The first 9 rows are patterns. Each new row is the sum of 3 different patterns, raised or lowered, with some noise. Before adding, each is slid sideways (what falls off one end comes back at the other) and multiplied by a number that may be negative. Names go in the order of the patterns.
(in the rows, 128 means zero)
Some rows, each with the names of its patterns after it:
[148 106 111 146 107 147 116 143 143 125 151 149 133 146 138 111 107  99
 158 140 117 126 113 105 104 126 148 105 128  97 119 118]	Nibi
[102 110 112 116  95 128  99 154 155 145 129 122 103 111 141 104  96 114
  97 153 128 131 157 106 132 114 146 153 119 125 124 120]	gasi
[143  96 103 123  96 133 128 134 104 144 156 151 118 144 130  97 153 141
 142 146 136 138 127 119 149 140 150 149 126 153 132 153]	kisin
[111 131 111 154 133 158 128 103 142 155 115 113 144 119 128 145 128 136
 147 100 104 160 135 158 103 141 157 156 122 149 137 103]	Fus
[139 110 115 105 133 123 150 116 100 160 146 129 115 106 108 102 130 134
 108 157 161 116 148 133 160 155 127 109 147 126 130 121]	mato
[145 103 136 112  95 128 139 122 148 108  98 103 133 117 119 134  98  99
 148 157  95 159 156 104 111 144 102 108 156 115 160 144]	mudog
[120 130 102 104 147 127 105 127 129 105 120 118 115 107 149 130 140 161
 127 101 100 104  98 142 103 109 106 136 129 107 116 142]	fod
[132 106 138 161 131 110 105 130 111 152 106 127 136 100 139 146 142 108
 143 119 150 117 127 158 156  99 104 102 151 142 116 128]	gadi
[110 120 127 146 141 160 137 148 127 140 102 114 160 112 138 119 122 161
 122 153 115 103 145 146 117 158 136 105 151 154  97 150]	Gepuf

New rows, each followed by the names of its patterns:
[165 125 109  97  98 147 119 124 155 132 142  91 130 151 100  93 174  76
  66 130 140 123 130 152  66 141 113 116 129 155  99 127]	kisin mudog gadi
[121 107  82 128 137 145 159 117 112 116 162 152 109 132  93  79 153 158
 115 140 157 133 113 159 116 145 183 131 162 180 147 130]	gasi mato mudog
[150 135  90 153 111 113 126 134 100  98 155  97 136 136 144 114 127  85
 123 129 161 110  95  79  84  64 132  99  97  98 112 128]	kisin mudog gadi
[ 95 109 166 123 130  89 110 141 137 101  97 106  85 104 126 108 134 161
  66 104 180 172 173 124 118 162 140 138 122 116  68 105]	kisin Fus mato
[117 153 125 129 158 142 121 136 147 132 156 118 131 149 144 154 132 116
 146 164 120 132 123 118 110 160 100 162  94 136 167 177]	kisin gadi Gepuf
[116 102  92 126 119 112 103  86 112  74 150 134 158 121 128 106 102 107
 108  82 120  98 133 132 135 170  91  97  71 130 108  92]	gasi kisin Gepuf
[142 144 125 129  94 156 113 169 169 147 110 133 119 107 165 163 155 144
 114 109 117 153 161 161 135  91 140 156 191 124 179 153]	Nibi mudog fod
[ 79  81  63 108  73  76  51 126 116 108 121  71  94  75 102  66  78  97
 101  82  64  46 129 129  73  59  99  85  78 104 102  86]	Fus fod gadi
[118 172 122  99 106 124  90 149 123 141 126 136 135 159 149 131 128 112
 108 115 149 109 134 110 116 134 130 120 118 142 159 114]	Fus mudog fod
[132 160  97 147 132  99  98 144 113 119 135  96 102 156 170 102 164 133
 130 134 114 125 102 156 145 145 125 174 107 115 137  75]	Fus mudog Gepuf
[129 141 142 152 126 144 105 122  98  94  97 132  91 133 134 159 158 129
 113 143 129 139 150 132 113 105 134 160 134 123 175  88]	Nibi gasi mudog
[118 102  96  97  83 100 105 105  80 158 132  72 105 150  88 115 112  83
 155 126  99 120 137  72  90  96 127  88 138  97 117 126]	Fus mudog fod
[ 98  85 114  93  60 155 152 103  62  72  97  94 115 103 112  59 102 100
  70  93 102 137  88  56  83 139 104  55 130  81  55 119]	Fus fod Gepuf
[126 134 117 140 131 141 108 128 116 138 109  90 130 126 126 152 139 124
 154 109 128 132 132 154  90  99 134 114 128 141 111  87]	kisin Fus fod
[110 102 113  93 113  77 117 113 114 131 133 119 139  89 131 129 129 110
 116 130 122 136 154 114 101 152 104  92 136 132 101 146]	Nibi mudog fod
[112  69 115  97 137 100 129  78 164 139  68 157  91 120 102  83 114  81
 102 142  89  77 121 116 138 134  75  89 150 105 141 148]	Nibi gadi Gepuf
[118 123  97 113  99  82 144 124  93 167  95 128 134 142 128 112 106 107
 123  91  81  85 133  88 111  86 148 152 131 118  91 103]	gasi fod Gepuf
[117 118 147 119 111 160 108 107 118  81 110 119 116 134 108  99 115 107
 113 160  89 113 146 107 138 137 113  95 105  89 100 117]	Fus fod Gepuf
[113  95 135 105 101 111  63 156 106 138 169 127 110 145 145 125 127 118
 116  84  71 114  77  92 107  89  82 147 148 150  89 104]	Nibi gasi kisin
[110 187 175 127 168 152 126 136 142 179 139 137 122 157 165 178 134 151
 165 148 175 108 161 174 113 175 161 170 147 160 143 150]	Nibi kisin Fus
[ 83 116  95  98 103 134 108 103 105 136 123 122 136 119 119 112 109 144
 143 103  95 113 107 129 108 154 104  88 109 115 109 134]	mato fod gadi
[ 56  63  57  83  79  94  75  64  85  82  73  69 103  59  77 106  87  71
  98  52  55  46  53  86 101  81  58  72  52  58  72  72]	Nibi kisin Gepuf
[117 151 107  88 112 151 120 160 119 131 176 151  91 124 164 105 140 175
 135 144 124 154 148 160 169 156 111 144 150 131 170 115]	Nibi Fus mudog
[167 199 166 185 160 187 142 192 159 173 176 165 222 124 181 137 173 170
 122 179 161 172 203 162 175 192 125 175 196 141 174 232]	Nibi Fus Gepuf
[167 148 158 148 128 145 184 178 130 174 182 161 138 160 148 125 173 175
 162 209 184 163 146 141 145 169 171 151 129 175 147 181]	gasi kisin fod
[143 172 177 109 183 136 161 127 136 130  90 105  78  86 179 155 174 153
 108 174 178 138 130 136 156 111 101 112 126 167 137  94]	gasi Fus fod
[136 160 113 162 114  90 127 114 153 113 137 114 116 130 131 108 116 131
 113 133 156 187 121 160  93 117 135 120 121 156 167 111]	gasi Fus fod
[102 117 136  98 119 160 138 164 176 125 122 110 104 108 185 113 151  98
 148 179 159 104 142 155  94  75 131 147 145 135 170 114]	Fus mudog fod
[133  97 114 147 164 171 177 149 110 157 184 133  88 138 136 110 127 164
 128 172 177  80 137 116 119 135 164 118 160 174 143 109]	Fus mudog fod
[ 85 116 115 100 109  99  56 132  98 117  44  67 122  89 109 108  70  99
 106  98  69 107 114  96  85 138  97  61  72  98  64 144]	mato mudog Gepuf
[ 99 108 115  86  67 106 124  90 123 110  87 105  81 113  94 121  88 129
 123 117  94  72  99  94  95  72  75 102 128  94  86  90]	kisin fod gadi
[130 101  97 102 142 180 185 181 144 152 165 151 200  92 138 138 109 162
 132 161 126 111 135 147 146 160 160 151 168 168 154 162]	gasi fod Gepuf
[ 90 134 177 120 125 152 118 116 165 173 165 134 158  95 180 173  92 124
 145 109 123 179 154 129 129 170  95  94 102 131 137 144]	mato mudog gadi
[143 191 159 151 130 162 146 101  83 143 130 137 121 103 135 135 111 134
 126 136 156 149 155 173 126 130  88 137 131 118 133 147]	kisin mato fod
[ 80 116 101  93  72  98  88  79 148 120 115 146  84 108  63 142 164  95
  80 115 115  71 115 105  82 108 125  73 167 155 110 121]	gasi Fus mato
[125 164 140 112 147 102  97 188  98 119 108 142 165 167 155 151 113 133
  76  96 173  93 139  71 110 151 133 143 111  95 133 138]	mato gadi Gepuf
[ 84 112  96 116 125 123 158 125 123 151 139 132 128  91 133 100  94 163
  80 119 131  66 107 101  71  86 112  95 151 130 138  62]	Nibi kisin Gepuf
[102 110  90 131 114 115 106 168 163 128 123 147 154 155 125 121 178 139
 110 145 143 127 131 124 121 130 175 127 145 173 152 108]	Nibi mato fod
[108  81  80 137 111  99 159 100  92 114 114 114 119 100  84  71 165  91
 160 131  88  94 137  90 133 151  94 128 123  74 118 101]	Nibi mudog Gepuf
[126 104 174 146 133 130 143 124 117 138 134 122 166 159  99 172 118 131
 123 154 131 145 135 120 132 145 133 182 163 128 130 146]	Fus mudog Gepuf
[188 127  97 179 150 164 143 132  91  76 175 148 119 176 188 108 154 142
 163 209 141  92 142 166 153 160 179 132  98 124 136 140]	mato gadi Gepuf
[180 103 181 150 136 107 101  98 121  86 141  97 150 206 156 189 146 140
 160 111 188 125 151 151 126 131 155 171 120 166  95 121]	Nibi kisin Gepuf
[111 100 105  77  84  88  57  90 115 107  98 109  87  87  68 130 117 115
 127  88  98  70  95  82  66  41  81  38 116 105  94  67]	gasi kisin fod
[154 121 139 116  94 119 124  99  77 112 158  86 126 129 102 104  66 111
 102 111 143  93  84 114  86  85 133  92  80 141  83 167]	Nibi kisin Gepuf
[ 92 110 154 150 100 182 139 117 141  90 125  98 138 127 145 152 119 101
 140 128 116 129 185 133 170 116 125 175 153 124 132 160]	Nibi mudog gadi
[132 135  97  83 122 140  89 103  96  75  94 107  62  98 103 110  83  88
 117 128 109  83  77  89  82  79 102 135 130  81 110 102]	Nibi Fus fod
[165 151 166 176 174 186 184 196 132 162 157 147 134 138 177 162 174 216
 169 161 179 130 138 172 149 146 179 138 186 191 151 143]	kisin mato Gepuf
[103 111  85 148 126 128  80 137  98  89 157 128 112 172 119 110 116 100
 137 110  79 117  90  89  89 135 157  80 120  82 127 112]	Nibi fod Gepuf
[144 147 170 153 119 145 192 163 144 156 161 110 140 124  98 199 141 179
 139  93 176 155 129 118 127 148 143 130 166 151 134 129]	gasi Fus Gepuf
[132 101 186 105 130 158 149 116 142 120 101 167  95  82 193 120 112 133
  97 135 123  97 121 102 109 124 184 173 118 181 104 124]	Nibi Fus Gepuf
[108 133 149 144 132 116 118 101 101 136 154  93 173 165  98 137 149 164
 191 138  89 152 113 149 132 121  84 125 110 144 143 174]	Fus mato gadi
[165 139 129 140 152 133 154 152 119 149 139 108 170 151 170 122 137  99
 151 156 164 130 128 187 157 146 179  99 150 160  77 144]	gasi mudog fod
[163 110 143 135 114  95 134 131 153  93 113 112 138 134 134 120 128 117
 139 155 148 111 118 126 108 146 113 122 145 104 153 163]	Fus mato gadi
[115 103 115 151 152 148 160 143  65  86 145  90 122 130 125 121  95 150
 183  93 120 115 138 143 129 138 120 124  68  98 135 128]	gasi Fus gadi
[135 125 110 131 131  83 137 111  99  91 120 114 121  99 133  93 121  96
  98 138 129 135  85  84 129  76 124 123  74 161 156 106]	mato mudog Gepuf
[105 112 122 163 147 142 102 134 137  98 142 177 112 138 117 108 125 156
 156 118 105 137 144 120 157 145 137 153 102 140 176 150]	Fus mato Gepuf
[188 156 171 102 124 161 106 141 139 131 145 138 130 128 165 137 169 166
 155 169 192 136 132  92 105  94 127 163 184 160 150 159]	gasi fod gadi
[116 116 120 157  63 111 116 140 120 157 138 130 107 172 132  89 107 142
 124  97 168  83  95 165  95 162 117 116 129 130  94 110]	kisin mudog Gepuf
[157 162 160 125 111 128  73 170 122  95 148 186 121 172 165 191 162 153
  85 145 137 130 154 133  99 153 121 149 131 144 126 122]	Fus mato Gepuf
[ 84  49  60  83  37  59  87  58  69 109  93  86  48  67  71  51  89  74
 118  93  80  90  82  84 100  80 113  84  95 122  64  78]	Nibi kisin Gepuf
[170 126 112 113 138 105 113  81 121  77 111 113 108 155  76 111  82 119
 112  52 108  82 108 128 117  88 136  40  60 134 107 115]	Nibi fod Gepuf
[111 100  95 136 131 150 190  78  91 177  93 140 163 139 111  81 106 121
 148 126 128 131 164 110 134 147 129 142  87 108 111 134]	Nibi mato Gepuf
[ 63  84 112  55 103 107  46  74  88  99  73  78  58  77  99  93 107  92
  63  82 126 121  89  94  68 106 108  85  91  54 106  66]	mudog fod gadi
[160 100  99 149 141  78 112 120  98 155 123  81  87 172 137 160 185 132
  66 104  92 103 163 103  89 114 124 147 124 119 108  79]	fod gadi Gepuf
[ 96 112 128 126  79 108 113  88 111  97 103  77 117 107 122 125 110 131
 122 111 123 141  97 117  97  93  88  88 114 132 118 126]	gasi kisin fod
[165 168 176 183 133 161 150 152 135 183 122 139 175 186 174 133 164 123
 145 173 154 137 179 186 141 156 151 168 152 165 116 194]	gasi kisin mato
[124 127 114 120 134 134 117 152 112 154  99  99  96 107  99 150 126 122
 154 161 125 110 100 101 137  90 111 110 123 118 106 115]	gasi fod Gepuf
